The first 5 rows are patterns. Each new row is the sum of 2 different patterns, raised or lowered, with some noise. Before adding, each is slid sideways (what falls off one end comes back at the other) and multiplied by a number that may be negative. Names go in the order of the patterns.
In the rows, zero is written as 128.
Known rows, each followed by the names of its patterns:
[117 148 135 108 139 155 144 124 130 163  98 108 144 134 103 109 101 137
 132 103 113 120 103 162  97 156 137  93 110 153 147 145 129 104 123 128
 147 116 113 155 143 142] | (3)
[107 107 118 143 123 126  99 161 140 100 133 111 108 129 135 136 134  96
 142 133  97  97 133 118 115 101 133 159 164 120 154 124 119 126 163 162
 102 122 106 157 109 143] | (4)
[160 109  99 101 141 160 140 107 161 121 135 121 119 123 121 143 122 115
 158 151 133 124 138 152 113 107 137 125 105  94 123 148 113  96 108 150
 164 131 114 102 150  99] | (2)
[109 146  97 110 106 113 104 108 129 153 120 164  92 101 133 128 154 130
 138  92 106 136 110 151 105 147  97 108 163 103 128 131 151 153 120 124
 121  98  98 131  92 121] | (0)
[137  99 149 135 118 132 107 128 100  93 155 124 140  94 154  92 106 142
 105 106 106 135 128 100 121 114 153 127 141 122 122 157 143 137 126 148
  93 162 154 163 137 163] | (1)

New rows, each followed by the names of its patterns:
[ 49 108  70  85  69 123  64  59 117  90  56  67 116 111  51  60  48  60
  54  64  33  65  39 130  21  89  67  34  42  82 100 121  76  94  41  55
 100  71  93 108 104  57] | (3) (0)
[175 185 152 141 108 183 147 180 169 177 129 111 189 165 170 136 159 143
 158 154 179 141 166 139 196 107 134 188 138 157 162 159 149 132 146 171
 159 151 189 177 149 182] | (4) (1)
[129 135  94  83 111 119 115  87 118 147 119 125 128 153 121  88 132 157
 141  95  87 131 111 124 108 142  75 118 121 141 106  73  95 126  76 141
  90 137 127  97 108 117] | (3) (2)
[157 122  89 120 151 162 120 110 118 143 108 132 108  93 105 135 131 123
 102 148 105 147  98 101 100 111 114 113 128 134 138 132 116 144 140 128
 126 116 119  98 115 105] | (2) (1)
[102  68  94 132  99 108  77 132 125  74  72 107  77  76  84  87 126 127
 108 111  91  83  96 122 123  83 114  81 151  65 102  90  87 112 121 106
  82  66 141 102  94  96] | (4) (0)
[ 79  83 101 101  79  88 106 111 126 116 102  99  92  98 141 123 124  86
  80 113  97 137  88 115 108 106 141  88 122 116 111 133 120 117 102  92
 111  96  74 116 103 108] | (3) (0)
[162 173 171 135 161 178 162 132 163 181 167 134 127 152 189 147 151 146
 177 116 162 165 143 154 151 195 159 157 195 161 156 157 156 173 134 164
 174 146 192 190 163 152] | (4) (2)
[131 150 142 149 146 151 138 109 128 142 156 120 106 107 140 123 124 143
  95 105 114 123 102 108 169 123 109 140 116 136 132 155 161 114 114 133
 158  90 134 147 114 138] | (4) (1)
[ 99 133  92 106 146 125 120 146 114 115  95 122 139 115 117 145 143 103
 103 123 108 127 104  87 116  81 112 112 130 101  85 137 102 138  81 140
 114 104 139 117 100  99] | (4) (0)
[129 167 151 107 137 116 136 178 161 137 127 159 168 108 108 107 155 106
 135 165 130  95 102 158 139 117 151 169 115 142 175 165 156 133 136 178
 135 139 177 104 179 124] | (3) (4)
[112 101 120 165  90 144 103 153 160 134 112  97  96 118 101 104 115 116
 142 106 113 100 119 115  89 109 137 122 141  80 116 141 116 143 142 156
 102  95 138 134 153  92] | (2) (0)
[117 138 100 106  93 105  92 101 117 106 121 100 126  94 133  82 109 100
  89  76  90 153  82 115 108  96 123 120 132 139  73 133 109 121  93 130
 120 102 133 133 132  87] | (4) (1)
[158 154 147 161  83 174 112 108 147 153 107 108 101 137 177 163 130 133
 144 144 109 143 144 130 114 117 171 114 121 108 128 128 114 160 151 102
 149 167 136 162 114 120] | (3) (4)
[159 158 106 102 116 172 112 135 137 127 153 129 155 129 119 161 105 111
 115 122 128 112 149 171 137 134 174 171 149 105 164 173 166 118 111 139
 145 143 114 142 122 167] | (2) (0)
[129 165 169 122 130 134 148 107 126 143 138 138 110 117 142 153 143 129
 121 171 129 162 140 117 124 139 181 158 131 172 143 155 131 115 137 113
 169 147 123 160 141 141] | (2) (0)
[153 118 151 136 145  97  93 180 145 169 100 175 108 145 171 135 118 128
 150 165 100 130 156 154 155 167 139 135 158 149 173 132 154 143 189 156
 176 162 190 145 100 130] | (4) (1)
[129 124 113  72 112 112 107  79 100 122 111 105 101 139 133  88 131 128
 116 103 132 159  67  89 108 132  76 101  75 101 106  98  93 100  71 154
  92 115 120  71  80 128] | (3) (4)
[106 149 145 104 125 154 121 130 115 123 139 121 141 155  92 149 117 141
 152 128 117 129 124 113 122 127 135 124 123 155  85 126 133 147 102 101
 130 130  87 118 127 127] | (3) (2)
[120 122 136 146 110 104 101 130 126 109 139  82 120 127 135  96 124  86
 111  73 116  89 113 142 107 117 116 119 138 100 123 138 102 113  93 150
 112 137 131 122 154 136] | (2) (1)
[112 140 139 154 137 144 147 151 148 156 122 149 142 147 160 141 143 149
 135 134 117 164 165 130 118 101 138 114 160 156 130 126 102 161 126 164
 132 125 141 145 144 128] | (4) (0)
[122 153 115 152 107 150 134 145 122 179 113  90 167 155 108 133 115 145
  91  60 108 123 105  93 152  91  68  98 125 108 123  97 136  79 134 128
 150 106 135 116 143 115] | (4) (1)
[126 166 120  75 118 160 166 122 146  91 162 167 158 132  59 139 120  84
 161 130 109 116 115 129 131 133 135  74 110 130 104  99  88 148 127 107
 144 136 134 114 109 137] | (3) (2)
[110  88 126 119 144 118 107 109  70 135 122 131  85  93 133  85  81 121
  94 103  96  59 116  98  67  87 103  87 141  56 140 117  49  67 133 118
 111  89  87 119 129 119] | (3) (4)
[144 120 137 133 158 164 115 116 132 163  96 143 153 116 143 134 152 141
 153 152 152 142 109 134 144 157 122 107 108 142 123 126 148  96 108 115
 124 106 108 175 124 111] | (4) (1)
[ 77 147  99 134  91 156  90 125 120 120  98 112 129 169  98 150 111 101
 144 139 151 123 132  91 125 125 108 167 125 140 103 116 177 101 111 109
 151 134 123 129 122  79] | (4) (0)
[136 177 141 122 147 128 149 117 175 150  93 153 142 135 100 134 155 132
 141 179 176 150 165 142 170 131 170 169 137 169 144 150 156 127 133  98
 158 160 148 140 117 127] | (3) (0)
[126 120 129  60  96 153 111  66  83 117 162 125  83  79 134  70 181  72
 120 102 101 133 154 115 169 111 104 105 108 131 103 120 140 122 161 131
 143 120 110 153 130 115] | (3) (2)
[106 127 162 142 132 149 175 119 182 133 135 105 169 166 162 140 174 151
 138 109 139 101 163 166 128 128 130 147 131 163 160 143 145 102 163 115
 150 135 103 167 128 115] | (2) (0)
[101 131 107 145  78 148  89 132 121 100  98 103 117 118 113 148 116 183
 102 124 130 130 179 147 147 103 134 113 147 174 143 156 137 124 140 131
 138 128 157 137 126 110] | (0) (1)
[108 121 111 144 116 126 166 117 124 108 150 123 133 117 117 134 115 105
 111 134 127 100 113 120 146 112 112 102 114  84 137 102  81 124 107 128
 105  96 122 107 146 101] | (2) (1)
[ 82 111 175  98 126 143 145 162 125 151 151  92 114 126 130 110 142 160
 103 133 133 136 111 116 154 156 136 141 108 104 138 136 129 123 133 107
 102 161  96 132  89 138] | (0) (1)
[156 124 116 123 121 168 115 117 181 177 130 137 153 174 115  88 106 139
  91 110 136 150  88  74 140 155 179 110 137  99 169 129 164 103 112 113
 169 125 129 141 152 143] | (4) (2)
[169 148 158 131 188 177 160 165 128 196 149 193 167 140 184 145 160 153
 147 162 164 187 165 169 166 195 145 161 122 189 178 160 159 172 158 179
 114 182 131 166 170 170] | (3) (0)
[167 182 150 142 150 187 107 102 134 148 101 124 119 148 122  96 139 135
 128 153 118 156 158 117 127 154 159 157 156  98 127 156 153 137 133 163
 147 145 122 176 136 116] | (3) (4)
[154 136  89 128 128 142 110 165 143 120 126 174 130 151 140 126 166 159
 140 153  94 158 122 114 165 167 125 109 121 139 172 134 115  93 147 130
 108 124 120 123  92 142] | (3) (4)
[118 107 136  79 122 120  95 118 147  88  81  67 113  89 113 163 117 109
 148 116 146 103 162 158 109 130 121 157  94 129 139  80 161 154 133 111
  99 139 115 152 110 112] | (0) (1)
[109 128 126 137 154 153 107  96 134 163 131  89 103 127 142 138 110 153
  74 144 168 159 105  91 132 120  71 139 118 108 114 104 132 108 109 122
  87  79 141  98 129 105] | (3) (2)
[145 116 124 169 131 133 167 122 149 115 130 173 140  92  92 124 114 151
 141 130  91 117 160 113 132  98 149 105 138 159 130 101 122 136 146  81
 144 162 113 134 162 143] | (3) (4)
[129 116 141  97 119 143 152 107 108 116 169 130 122 142 104 162 121 155
 108 100 101 166 145 137 135 181 120 144 134 144 124  99 113 131  98 157
 156 136  98 110 171 126] | (4) (2)
[113  94 106 141 156 104 190 116  99 136 154 172 157 138  97 133 154 124
 173  90 176  87 110 193 125 118 127 147 160 144 136 129  93 115 149  82
 116 106 160  94 111 129] | (3) (0)
[138 123 149 132 163 126 175 106 120 167 132 125 138 120 160  97 128 150
 169 124 135 123 133 178 154 143 122 163 122 146 148 156 152 154 140 130
 147 124 122 143 120 118] | (3) (1)
[141 157 115 115 106 133 145 149 140 125 103 145 149  96  99 152 133 131
 103 147 161 149 131 169 142 122 133 182 145  98 140 122 142 107 131 122
 119 109 134 123 117 130] | (3) (4)
[126 170 107 161 126 140 137 136 116 137 105 136 136 160 118 144 144 156
 128  88  96 142  84 116 131 130  88  75 160 145 143 102 158 134 150 133
 145 132 145 115 132  93] | (4) (2)
[137 137 136 159 191  75 123 147 157 125 182 150 112 143 142 181 111 126
 184 168 140 117 144 147 132 107  73 125  99 139 124 163  69  75 125 128
 124  97 174  97 146 161] | (4) (1)
[117 169 179 181 138 160 145 156 102 157  92 163 160 145 138 114 121 151
 182 146 137 146 106 163 124 174 163  84 173 142 117  97 119 140 135 129
 173 189 159 170 163 153] | (4) (0)
[ 55  64  43  51 125  65  51  89  62  84  75 105 111  55  58  76 109  32
  89 100  57  89  80  99  89  97  99 101  87  50  75  85 101  65  46  49
  87  65  68  95  30  46] | (4) (1)
[136 107 107 160 113 125 169 161 110 151 120 154 116 140 136 146 128 174
 127 145 114 114  81 182 167 135 130  89 123 120 177 142 112 164 118 161
 104 170 153  84 160 147] | (3) (0)
[123 161 123  67 139 130 136  88 119 106 135 150 166 137  95 142 139 115
 112 140 141 146 136 146 127 123 109 106  74 150 145 113 105 110 135 104
 153 155 137 140  89 148] | (2) (0)
[169 130 160 148 124 173 147 181 187 144 143 138 123 155 143 119 170 163
 159 136 151 158 135 107 106 159 149 151 185 127 100 126 172 173 172 134
 139 122 174 154 175 122] | (4) (0)
[100 109 122 132 141 113 151 106 133 118 104 121 130 137 115 113 158 117
 114 126 129 122  98  92 131 119  92  85 113 117 129  81 120 139 124 112
 125 111 145 104 128 103] | (3) (2)
[ 84  92 134 123 103  98  83 149 138  97  99 118 112 142  74 152 128  69
  77 142 154 126  98  81 126 144 137  98  85 160 115 154  95 118 108 109
 151 154 120 137 117 161] | (3) (2)
[148 138 133 110 130 100 137 148 149 148 144 127  91 140 121 107 134 123
 125 125  77 134 128 136 113 154 103  87 129 114  98 123 121 139  86 111
 136 137 128 143 137 138] | (0) (1)
[113 129  89  90  98 113  78  74 114 114  83 100  80 103  97  80 102 123
 134  82  80  90 112  97 113 102  65  74 131 111 112  91 141 113 102  95
  94  82  79 117  79  90] | (2) (0)
[107 124 122 117 137 146 135 109 124 117 117 150 117 123 121 122 101 105
  86 136 159 118 131  95 112 133 160 143 112 149  75 163 124 168 142 120
 145 100 132 109  93 129] | (0) (1)
[148 115 142 105 144 141  99 108  97 160 143 138 153  84 103 152 128 158
 112 168 110  92 145 103 140 114 156 110 121 141 122 137 113 132 162 119
 120 109 110 131 166  96] | (4) (0)
[ 69 112 124  98 120 113 168 131 103 175 103 119 125 173 175  96 117 101
 127  86 140  77  99 101 152  98 109  83 143 116  84 131 127 101 154 103
 111 134  97 158 129 104] | (4) (0)
[175 169 206 151 188 187 177 164 171 214 146 147 211 200 158 156 162 201
 164 137 168 163 133 169 144 212 168 120 144 209 218 189 162 131 186 148
 214 146 136 170 196 211] | (3) (2)
[ 89 120  87 128 123 133  92 103 143 159  85  98 146 129 111 109 118 101
  81  71 138 118  94 108 123 128 156 127 122  81 101  49 149  67  88  96
 124 109  89 114 148 123] | (4) (2)
[101 111 143  84 117 116 146 111  99 124 104  99 101 115  83 103  99 145
  79  98 116 120  92 107 121 148 106 120  66  97 103 117 137 115 100  68
 111 122 112 112 108 119] | (4) (0)
[126  93  87 146  89 154 114 153 110 156 134  95 118 121 106 134  74 104
 108  80 145 123 119  80 128  80 115 115  90 115 116 114 119  97 127  97
 111  86 128  90 110 142] | (4) (1)
[ 96 136 140 121 113 118 140 151 132  89  92 117 140 131  97 154 106 139
 130 149 113  87 116 150 103 124 117 144 110 110 132 112 108 118  85 109
 115 106 103  99 115 152] | (3) (2)
[132 117 115 163 128 117 128 144 156 118 164 107  99  91 131  88 127 150
 134 110 131 120 145 124 145 167 132 136 151 143 101 169 155 142 159 164
 134 119 141 150 157 133] | (0) (1)
[107 155 145  96 122 109 167 142 136 127 127 150 176 127 154 163  83 161
 177 182 160 174 133 108 159 155 122 134 136 148 120 101 177 142 137 114
 180 115 119 152 140 103] | (3) (1)
[ 97 110 120 143 119 122 125 166 141 145  95 104 149 118 152 152 139  88
 107 147 122 127 142 167 102 117 185 130 154 132 151 172 142 136 149  86
 136 117 100 156 133 131] | (3) (0)
[121  90 136  96 117 149 145  98 127 139 170  93  92 155 140 148 120  92
 109 121 133 128 130  90 162 170 136 118 106 132 130  65  93 120 101 130
 129 126  76  95 153 100] | (4) (2)
[137 106 174 147 113 162 151 138 146 181 191 199 137 173 181 179 144 198
 130 197 132 159 199 169 107 135 106 176 196 153 150 112 159 156 151 151
 127 174 113 159 155 163] | (3) (0)
[105 162 167 124 173 115 186 150 138 159  91 191 113 169 136  98 165 160
 162 156 163 161 175 158 129 120 152 158 163 120 145 146 138  93 177  68
 145 126 123 101 100 163] | (0) (1)
[188 147 158 104 169 182  88 176 143 151 135 126 160 141 159 186 153 129
 178 158 157 109 187 179 163 163 185 194 150 108 165 141 196 154 114 144
 136 166 122 205 143 155] | (2) (0)
[169 118 116 121 170 156 163 143  99  96 132 114 141 134 147 138 117 110
 135 161 122 129 166 120 139 109 183 110  76 160 130  96  84  78 140 133
 104 134 140  97 186 100] | (3) (0)
[138 104 118 150 115 113  85 136 115 185 145  96 122 162 117 143 106 123
 107 147 127 134  93 157 122 101 102 107 120 100 166  86  86 114 132  92
 110 157 123 102 110 128] | (2) (1)
[141 141 137 137 181 172 134 140 122 152 177 126 129 131 161 149 107 153
 159 150 137 163 192 145 112 150 181 165 102 136 160 149 168 146 192 138
 161 172 193 147 124 155] | (3) (2)
[144 150 132 119 120 141  69  86 149  87 128 121 138  89 101  97 136  90
 101 150 174 112 166  98 121 123  96 116 131 113  90 112 132  80 114 123
 146 112  81 169  88 138] | (4) (0)
[121 152 173 115 134 134 180 117 173 121 129 115 169 143 148 119 184 160
 109 124 125  95 161 158 140 138  89 148 137 132 120 134 136 107 125 128
 186 180 106 176 133 126] | (4) (0)
